The first 7 rows are patterns. Each new row is the sum of 2 different patterns, raised or lowered, with some noise. Before adding, each is slid sideways (what falls off one end comes back at the other), maybe read backwards, and multiplied by a number that may be negative. Names go in the order of the patterns.
(in the rows, 128 means zero)
Some rows, each with the names of its patterns after it:
[135 148 158 128 121 120 142 160 129  77 146 143 115  89 132 125 104 119
 135 120 100 125 127 118 126 122 122 128 113 145 136 128 139 130 131 137
 138 114 138 133 138  87 125 143 140 114] | (4)
[125 151 130 135 136 128 142 115 134 119 116 145 110 179 127 178 147 128
 142 130 179 179 120 129 127 132 119 111 128 139 108 103 120 120 136 120
 136 130 100 145 134  99 125 135 122 108] | (1)
[126 128 126 144 128 120 127 141 143 123 113 112 130 127 132 130 138 131
 117 153 137 121 134 112 162 165 142 134 129 152 118 118 129 144 126 126
  93 126 124 131 132 125 115 142 107 159] | (5)
[138 129 107  99 120 136 108 109 138 127 136 132 130 115 116  91 161 163
 128 178 154 154 156 139 144 128 131  82  96  80 108 133 133 148 115 149
  81 125 116 125 127 112  91 146 142 121] | (6)
[115 135 128 155 133 179 145 138 159  84 135 124 134 115 118  98 133 155
 123 148 113 132 132 120 135 129 100 124 122 136 149 165 162 131 124 126
 120 171 134 150 146 128 110 104 118 137] | (3)
[109 125 131 137  99 153 128 133 123 157 122 133 126  96 134 124 141 118
 142 118 128 127 110 163 133 122 164 144  93 133 152 126 124 129 105 146
 146 126 136 125 126 130 117 150 135 130] | (2)
[140  86 155 135 179  95 140 144 146 122 122 177 141 134 124 127 108 134
  85 125 123 179 125  98 126 114 144 134 126 140 123 123 178 134 169 113
 111  94 153 120 122 171 112 131 142 113] | (0)

New rows. What belongs after each?
[191 125 139 114 157 159 161 178 118 146 114 127 161 100 131 132 127 133
 143 170 129 102 138 149 118  99 125 140  98 138 142 144 111  95 120  66
  87 119 108 100 106 130 125 161 143 210] | (1) (6)
[135  75 166 139 131 120 128 108 175 127 133 122 109 125 148 163 163 171
 102 123 107 122 115 128 125  81 124  92  88 194 142 155 138 124 105 110
 111 151 136 125 134 174 150 162 126 140] | (6) (3)
[ 83 135 107 169 136 108 124 111 129 162 123 128 139 111 134 142 153 113
 113 109 133 110 109 148 118 126 134 145 170 115  88 107  80  87 111  97
 112 116 120 121 189 158 177 138 108  96] | (6) (3)
[110 120 133 121  95 146 142  95  98 140 148  86 100 183 143 127 115 155
 149 151 134  85 147 141 139  76 152 121 138 113 120 170 136 124 175 142
 102 150 136 125 119 123 106 135 145 124] | (4) (2)
[ 84 105 104 106  79  90  96  75 108 136 128  95 105 135 118 103 128 136
 148 133 108  94  96 121 110  66 121 116 107 109 114 135 113  88 111  98
 119 120 100  77 126 110 118 137 111 124] | (4) (3)
[125 162 152 171 156 132 157 144 162 129 171 187 134 141 204 151 139 136
 160 113 166 135 116 201 149 168 157 170 179 166 148 133 182 145 170 148
 185 144 156 154 187 139 171 150 143 154] | (3) (2)
[135 109 168 162 160 138 119 155 173 116  82 145 127 140 134 165 146 128
 150 156 125 138 140 114 128 135 135 158  96 104 128  66 103 117  99 101
 117 133  93 155 169 186 101 128 156 130] | (4) (6)
[187 127 112 149 148  65 114 143 134 153 115 106 136 102 158 159 160 152
 145 132 138 142 139 117 171 118 147 167 169 136 143 154 151 128 172 146
 132 155 120 135 176 171 170 138 124 159] | (1) (2)
[104  71  79 117  93  92 102 117 110 105 108 128 115  83 111 115  94 108
 124 146  81 115 163  97  76  86 140 143  94  70  78  94 107  75  83 109
 127  72  89  83 118  85  96  97  78 100] | (4) (1)
[110  84 119 114 113  93  87  93  97  89 126 110  78  92 124 106 131 116
  75 146  64 126 106 112  79  60  57  71 125 104 131 104 130 131 124 148
 106 113 126  70 100 108 134 132 114 102] | (6) (3)
[ 98 112 148 128  99 125 135 128 134 124 170 176 126 158 142 151 182 133
 178 126 157 116 137 143 133 116 133 152 148 127 158 147 141 130 135 126
 123 164 151  77 149 153 121 113 131 126] | (4) (1)
[105 141 122  90 117  89 116 113 136  84 140 116 152 138 120 136 121  97
 108 116 110 123  97 120 121 141 112 161 109 115 129  91 138 151 107 111
 139 109  74 119 126 109 139 103  89 134] | (3) (2)
[ 94 101 128 123 122 109 141 121 123 134 117 151 126 107 114 106 131 126
 167  92 177 167 114 136 151 148 161 113 114 131 117 123 102 125 103 102
 105 109 140 124 118 128 143  74 142 129] | (1) (2)
[125 122 142  90 108 106 130 110 117  78 148 135 127 147 109 141 115 127
 110 130 113  89 119 122 126 138 111 175 136 125 118 118 164 141 126 122
 123 109  93  88 120 109 123 125 101 123] | (5) (3)
[159 139 153 161 172 180 151 132 164 153 144 168 152 131 113 128 142 140
 173 117 101 149  96 175 125 169 154 146 137 134 150 136 163 142 129 152
 186 133 149 154 171 129 134 178 162 134] | (1) (2)
[146 149 113 136 123 108 106 118 134 110  95 131 130 126 114 128 121  94
  93 162 166  92 166 169 156 144 130 140 148 142 101  96 102 123 130 103
 149 121 151  84 132 126 125 128 124 102] | (4) (6)
[156 145 153 121 149 153 158 167 154 147 185 156 163 171 196 174 149 163
 156 131 175 156 168 152 162 175 177 158 136 136 160 192 167 117 161 166
 157 124 159 152 165 132 174 138 132 157] | (4) (5)
[ 77 106  80 128 142 105 143 128 130 110 121 121 113  64  62  92  76  71
 116 127 148  89 112  55 113 125  99  53 107  90 104  76 101 108  80  76
  85  89  79  84  87  99 101 102 100 104] | (4) (6)
[108  56  91 101 152 100 172 124 114 114 119 123 168 106 121  89 112 166
 129 101 104  92 102 117 116 107 130 168 115 104 119 137 145 107 163 126
 136  79 121 104 140  98  96 162 107 128] | (5) (0)
[118 111  83 100 139  92 111  91 143 134 106 104 109 136  54 126 118  97
 173 127 131  75 118  62 129 121 109 135  80  98 131  86 128 151  72 100
 120 153 110 153 100 101 113  99  80 122] | (2) (0)
[147 206 155 160 108 147 207 165 171 122 146 161 150 133 185 106 155 110
 199 166 195 128 132 167 110 184 141 155 163 145 196 112 182 112 182 177
 154 106 165 182 106 140 152 137 175 193] | (2) (0)
[120 121 134  81  97 113  98 120 114  78 114  98 129 123  91 117  74  91
  72 137 107 129 119 108 136 130 161 103 149 130  83 101  86 142 119 113
 142 132  68  99 138 107  86  96  94 135] | (6) (2)
[ 95  97 110 114 111 115  97 135  95 146 125 103 130  85 116  70 100 124
 114 110  65  67 127 116 120 115 130 134 107 125 140 132 127 111 132 149
 118 118 140 119 104 135 116 122 120 132] | (1) (5)
[110 159 139 132 154 114 136 142 130 143 171 126 112 143 153 141 144 131
 127 146 105 163 130 150 153 123 132 143 161 175 141 139 147 122 147 147
 122 120 143 124 110 133 153 141 138 140] | (5) (2)
[140 115 121 123 104 110 129 121 150  89  83 114  86  87  92  87 139 107
 106 108 169 141 146 114 114 119 108 117  78 159 158 116 109 131 162 147
 107 124 132 105 124 159 147 124 117 138] | (4) (6)
[160 141 118 108 113 109 140 145 151 149  94 157 130 119 146 140 195 185
 144 155 134 164 108 127  98 141 133 114 140 132 139 137 153 147 153 149
  98 176 122 151 135 152 148 126 137 176] | (5) (3)
[170 175 164 152 137 161 111 144 148 212 133 119 158 137 182 135 128 156
 147 151 186 169 201 141 126 123 180 172 153 200 137 154 170 150 157 130
 158 161 203 127 156 171 180 152 138 194] | (5) (0)
[142 115 128 157 137 136 144 154 173 115 133 140 124 150 168 100 134 149
 133 112 159 122 111 135 138 136 122 138 148 116 133 133 149 144 129 143
 169 121 147 137 145 126 149 126 149 168] | (4) (2)
[ 90 137 129 142 166 158  76 113 121  99  82  92  70  90 127  79  92 135
 115 119  99 127 109 113  85 122 129 111  89 157 127 112  98 141  93 101
 137  93 115 109 128 104 157  87 119  95] | (6) (2)
[122 102  77  96  73 121 108 165  91 111 138  84  94 109 115 119  95 144
  68 115  81 135 102  93  91 114 105  81 103 104  99 105 128 109 121 129
 112  71 106 156 106 123  92  79 115  93] | (2) (0)
[145 129 157 135 158 142 165 134 150 137 129 171 150 150 133 172 122 156
 121 164 117 161 155 162 135 151 147 175 155 146 147 160 137 156 122 144
 163 138  82 129 192 136 159 168 109 156] | (5) (2)
[163 146 155 213 153 152 166 131 129 139 210 140 190 175 148 157 155 174
 169 119 148 122 140 194 135 160 108 165 147 136 163 111 162 147 131 146
 154 163 115  76 202 157 176 112 170 155] | (1) (0)
[144 145 122 121 118 145 155 173 124 146 143  86 155 137 143 155 126 173
 138 138 105 178 157 151 114 153 142 108 148 131 146 151 161 140 176 149
 136  89 142 178 152 151 124 134 154 131] | (5) (0)
[183 162 178 127 173 101 155  81 124 132 176 144 105 138 126 150 157 130
 130 123 136 182 117 181 132  96 104 167 120 136 172 113 116 134 128 142
  80 153 145 184 101 140 190 191 131 141] | (1) (0)
[126 122 118 154 159 190 130 119 162 145 150 152 166 140 137 175 119 154
 100 180 133 137 103 150 153 104 162 137 151 146 182 116 184 151 147  92
 150 173 165 146 136 140 145 142 147 165] | (2) (0)
[103  72 101  80 111  99  97 108  82  93 108  86  96  75 140 123  95  87
 116 121  81  62 124 107 103  97  65 106 153 107 105 104 130 112 109 118
 111  93 113  85  61 101  99 103  92  66] | (4) (1)
[199 147 175 123 155 177 123 191 161 147 184 194 144 136 157 117 147 165
 159 180 148 150 168 160 191 161 141 179 141 192 151 172 184 166 124 166
 157 160 170 178 131 150 184 114 169 131] | (2) (0)
[138 157 144 150 153 166 145 199 164 166 180 124 166 149 160 165 153 126
 164 191 151 164 172 167 144 133 197 153 109 140 155 166 167 157 163 148
 161 143 136 185 189 161 163 145 152 131] | (4) (3)
[ 92  81  88 121 102  65  90 129  82 117 102  96 139 106 104  62  69 121
  98 126  90  87  94 118 107 112  77 132 105  95 122 120  91 132  96  73
 122 102  95 111  96 117  65  89  80 137] | (5) (0)
[123 161 164 108 115 195 132 103 125 153 141 116 106 113 121 144 113 131
 131 173 132 117 136 107 127  91 116 132 114 130  90  81 150 132 139 134
 143 150 133 126 171 157 133 148 146 142] | (4) (1)
[132 138 122 138 134 193 170 140 148 135 156 176 148 191 105 151 124 128
 159 127 123 148 169 141 145 180 123 119 129 134 143 106 152 149 119 120
 141 133 138 151 125 121 122 163 115 129] | (1) (2)
[183 171 212 169 174 192 172 147 199 165 112 150 181 177 182 170 187 168
 175 157 173 194 198 186 161 173 168 136 147 167 157 172 142 168 183 162
 185 191 127 157 148 144 161 165 129 186] | (3) (2)
[190 111 160  98 125 114 132  97  83 125 100 115 133 139 138 100 110 121
 104 107  79 110 123  98 121 147  72  84 102  58  64  71  94  99  80 101
 110 152 138 146 169 147 107 103 125 107] | (1) (6)
[185 206 171 168 159 169 158 161 186 153 142 182 161 146 164 176 156 131
 168 146 149 152 180 175 141 159 183 138 161  87 162 116 147 148 121 156
 152  98 157 168 191 153 171 195 168 144] | (4) (1)
[132 157 164 111 148  81 139 163 104 143  94 135 118  90 116  94 121 119
 116 135 129 110 110  84 103 142 111  47 130 161  76 118 150  83 119 102
  91  98  84 133 105  97  70 110 115 107] | (1) (2)
[ 85 130 109 130  91 142 100 148 114 124 134 102 154 172 117 106  98 113
  88  81 137 130  93  89 109 103 151  85 124  92  81 117 127 125 131 151
  99  89  93 115  87  91  91  66 118  69] | (1) (6)
[136 128 175 151 137 144 161 176 152 175 195 131 139 165 172 149 150 147
 190 135 162 202 161 116 106 136 123 159 135 157 162 194 172 170 206 189
 180 184 116 158 140 155 159 164 149 165] | (4) (6)
[186 207 198 157 156 119 140 160 117 101 112 153  93 140 192 167 176 143
 158 136 160 142 202 177 144 167 161 180 149 146 141 169 131 189 172 174
 156 161 138 210 133 169 139 144 151 160] | (6) (2)
[105  85 115 113 105  94  97 109 103 123 127 154 110 100 109  80 140 106
 122 101 127  86  88 101 125  97 106  90 134 108 143 121 108 132  63  97
 121 109 101  98  68 108 153  90  93  98] | (3) (2)
[113  76 104 103 102  97  92 111  89 108  78  98  94 112  92 139  94 101
  84  86 135 111  74 125 105  61  72  88 111  92 106  72  90 122  95  96
  94  96 101  91 128 117 105  72  86 101] | (5) (2)
[115 115  97  98 130 130 106 116 127 112 107 121 157  83 117 153 128 121
 124 140 156 129 126 126 136 131 120  90 136  87  92 110 119 127 109  85
 131  86 141 123 121 128 112 127 110 116] | (4) (1)
[118 142 127 143 112 135 132 139 112 149 147 136 138 128 143 154 156 124
 145 136 143  94 134 157 130 116 149 151 174 114 105 119 146 163 122  98
 159 148 114 105 140 158 119 134 141 125] | (4) (5)
[170 144 105 146 132 165 151 173 151 184 173 154  95 149 179 149 135 144
 161 128 142 159 146 119 139 110 139 146 184 131 143 148 121 162 150 132
 204 185 183 145 145 129 220 141 181 120] | (1) (0)
[113 131 134 153  98 128 152 110 136 162 100 162 176 137  71 142 172 141
 175 107 117 145 122 148 147  93 145  81 143 153 191 121 145 136 127 129
 135 122 157  98 181 112 134 125 163 131] | (2) (0)
[137 150 155 205 178 188 140 152 151 146 170 141 177 172 146 188 156 171
 180 161 147 156 150 166 185 176 150 140 175 172 155 160 161 158 146 189
 175 176 140 119 190 157 151 145 141 174] | (5) (6)
[113 145 132 133 121 100 123 108 137 118 123 121 136 133 152 140 135 122
 115 102  83 134 136 138  97  85 134 116 101 135 163 178 137 111 134 132
 155 102  78  93 124 106  63 171 119 111] | (4) (3)
[ 85 116 127 108 109 120  80 138 104 110 117 108  98 113 107 129 106 102
  98 120 121 117  89 128 109 108 104 141  89 109 115  84 127  84  97  95
 116 100  94 114 102 135 104 108 138 146] | (5) (2)
[ 65 123 110 116  73 135 113 132 123 139 124 107 101 122  84 129 134 106
 113  83  84  99 102 122 117 111 111 120 114  93 112 133  66 107 111 131
  94 127 157 124 114 105 153 121 127 110] | (4) (3)
[165 158 156 213 181 198 137 137 136 185 153 140 196 148 164 142 172 158
 142 185 163 197 138 173 206 177 158 141 199 179 176 135 156 141 153  95
 128 170 194 164 130 136 160 170 156 154] | (5) (0)
[172 144 137 128 155 105 151 148 177 134 109  73 187 143 144 137 166 176
 116 137 167 178 163 180 146 195 151 159 138 145 174 181 170 137 156 175
 149 145 159 112 146 123 157 181 177 145] | (1) (0)
[157 134 148 176 136 154 124 141  98 127 115  94 108 122 137 139 140 157
 114 113 151 130 146 151 153 127 103  98  98 131 137 106 106 128 149 129
 110 160 160  94 117 131 137 115 136 104] | (4) (3)
[ 99  80 126  76  84 109  95  89 105  69  91 117  95  97  88  72 107 113
 109 134 118  82  92 105  53  86 124  75  60  97 113 110 122 111  73  96
  86 104 126 122 124  81  83  92  93 100] | (3) (2)
[157 155 101 144 154  79  94 130 121  99  98 150 114  63  79 122 107  82
  63  92 111 115 110 112  78 131  99 102  91 117  60 120  94 124 102 112
  82  52  95  69 116 114 124 125 132 133] | (4) (6)
[ 53  85 120  71 105 117 106 112 102  73 130 138 104 112  92 105  95  88
 143  92  99 108 100  96 114  94 122  80 105  90 117  94  93 112  69 115
 107  94 107  68  92  56  84  86 118 100] | (1) (2)
[ 89 114 101  95  97 116 106  84 100  70  96  84  59 119  97 128 141 105
  80  73  86  71  82 137 121 133  97 133 116 155 106 122 162  66  87 110
  80  94  99 130 113 121  81 105 104  76] | (6) (0)
[130 105 137 105  90  97  96 114  92 118  96 135 112 122 166 108 116 131
 114  96 123  99 102 103 132 137 119 115 152 110 107 110 111 141  99  85
 115  95 108  75  74 117  67 126  99 109] | (1) (3)
[121 129 131 146 132 136 134 130 107 118 126 112 115 126 122 159 130 134
 146 156 142  95 152 107 128 114 110 109 120 152 118 140  93 127 132 115
 149 121 106 122 135 108 145 150 148 112] | (3) (2)
[137 132  91  87  75  91  62 117 113 138  65  38  71  36  69  79  77 112
  84  95 102 138 126 157 102 100  73  76 135  87 152  99 112  99 135  92
 124  67  45 100  69  98 113 137 100 100] | (6) (3)
